There are 4 hidden switches. A switch that is on adds its own fixed numbers to the row, and there is some noise. The rows also spread widely along 2 directions, which tell nothing about the answers.
In the rows, zero is written as 128.
Some rows, each with its switches (1 for on, 0 for off) after it:
[150 138 146 178 170 148 155 127  89 159 170 129 132  82  51 142 131 102
 130 114 187 120 134 169 108] | 0 1 1 1
[143 107 150 195 169 153 169 139 112 170 152 131 138  85  77 153 128  79
 139 130 172 133 104 150  98] | 1 0 1 1
[143 139 154 164 172 135 139 122 103 157 180 127 127 115  71 156 129 106
 128 125 175 129 144 155 115] | 0 1 1 0
[134 122 151 172 146 130 153 129 111 161 176 131 141 131  87 146 134  90
 125 122 154 137 131 135 101] | 0 0 1 0
[145 122 156 155 172 127 158 129 130 172 178 127 145 119  87 150 120  95
 134 135 155 142 119 152 107] | 0 0 0 0
[150 123 141 191 147 148 167 135 100 167 168 135 148 109  68 133 139  84
 137 117 166 144 125 145  90] | 0 0 1 1
[139 110 153 200 161 153 164 148 103 161 142 129 139  68  75 150 120  89
 133 118 166 115  95 156 100] | 1 0 1 1
[154 117 144 171 181 144 178 138 125 172 162 122 142  94  69 145 120  89
 131 134 160 153 113 158 105] | 0 0 0 1
[145 106 142 200 160 159 172 135 117 181 169 132 136 106  78 154 137  84
 145 134 176 151 107 142  87] | 1 0 1 1
[133 125 155 175 158 127 153 131 107 156 173 126 140 127  87 146 135  89
 124 121 153 136 129 141 103] | 0 0 1 0

New rows, each followed by its switches (1 for on, 0 for off):
[136 123 158 183 188 141 178 128 115 164 150 112 132 107  61 154 133  68
 114 141 155 147 120 146 115] | 0 0 1 1
[142 105 154 166 180 138 161 139 134 175 169 128 143 106  91 161 111 102
 141 137 158 133 102 150 100] | 1 0 0 0
[155 137 152 158 211 146 163 130 118 165 160 113 126  69  56 156 113 101
 128 136 176 127 126 186 123] | 0 1 0 1
[144 100 150 163 172 137 154 141 133 176 173 129 147 106  97 156 112 106
 139 131 161 134 103 147  95] | 1 0 0 0
[162 114 142 172 202 159 159 133 135 186 182 130 120  91  59 164 116 108
 147 142 193 139 120 164  99] | 1 1 0 1
[158 124 144 169 178 144 174 141 120 178 157 124 147  92  69 141 120  85
 133 132 161 143 106 158 107] | 0 0 0 1
[145 105 156 176 199 153 177 144 137 173 149 113 135  74  78 160 111  90
 135 145 164 137  90 160 106] | 1 0 0 1
[136 104 149 186 151 143 151 132 113 173 179 140 140 126  94 156 135  94
 145 125 163 136 113 131  86] | 1 0 1 0
[142 123 146 189 163 149 174 131 105 167 159 125 138 104  65 142 136  76
 130 128 164 147 120 146 105] | 0 0 1 1
[143 109 151 199 168 153 168 139 110 165 150 131 135  85  75 150 124  80
 135 129 167 132 100 153  99] | 1 0 1 1
[156 105 143 183 177 154 176 143 129 181 161 131 139  85  74 150 114  96
 146 136 171 142  96 156  92] | 1 0 0 1
[150 107 145 199 162 155 169 132 115 175 163 133 135 102  75 144 133  85
 144 132 173 139 107 140  92] | 1 0 1 1
[145 122 146 188 156 140 164 133 100 165 159 128 141 104  68 136 137  82
 134 125 165 142 116 147  99] | 0 0 1 1
[144 126 148 185 159 140 165 139  97 157 150 120 145  85  67 141 129  84
 127 120 161 126 114 154 112] | 0 0 1 1
[144 108 147 202 161 159 163 137 109 171 157 130 136  88  75 149 128  87
 140 124 173 132 108 145  90] | 1 0 1 1
[143 106 152 200 173 153 168 138 110 167 149 125 133  81  74 158 124  80
 134 131 168 127 100 148 103] | 1 0 1 1
[159 102 137 180 170 155 175 138 128 188 174 134 144  96  75 146 116  95
 148 134 171 147 102 151  83] | 1 0 0 1
[148 107 134 204 151 158 161 139 109 176 162 143 138  94  75 143 132  93
 144 123 168 137 106 139  85] | 1 0 1 1
[165 134 135 162 190 158 161 124 126 185 189 127 130 106  53 149 124 109
 143 136 189 156 140 160  97] | 0 1 0 1
[136 105 167 158 204 134 159 137 146 173 160 110 133 103  97 169 108  90
 130 153 154 140  98 152 114] | 1 0 0 0
[144 125 146 189 157 146 170 132 100 161 160 126 143 102  66 136 137  80
 134 125 166 141 120 145 100] | 0 0 1 1
[150 137 148 181 180 149 156 125  97 166 170 120 124  92  56 148 135  96
 126 125 186 128 142 164 109] | 0 1 1 1
[139 135 157 161 193 133 141 116 116 158 184 119 127 124  75 163 136 102
 124 132 172 132 152 150 119] | 0 1 1 0
[153 120 144 193 175 163 154 122 114 180 177 134 126  98  60 159 136 100
 145 127 197 136 129 153  91] | 1 1 1 1
[134 105 154 194 182 153 168 142 110 165 146 119 133  76  76 156 124  78
 132 134 165 129  97 150 106] | 1 0 1 1
[134 119 154 178 152 132 150 134 108 150 170 130 143 119  87 141 132  91
 124 121 154 129 125 139 106] | 0 0 1 0
[146 122 138 189 149 148 169 130 100 166 167 130 140 106  65 135 138  79
 131 122 171 146 121 146  91] | 0 0 1 1
[147 105 145 204 157 155 166 142 106 166 158 136 137  87  77 148 128  88
 143 122 174 134 104 142  91] | 1 0 1 1
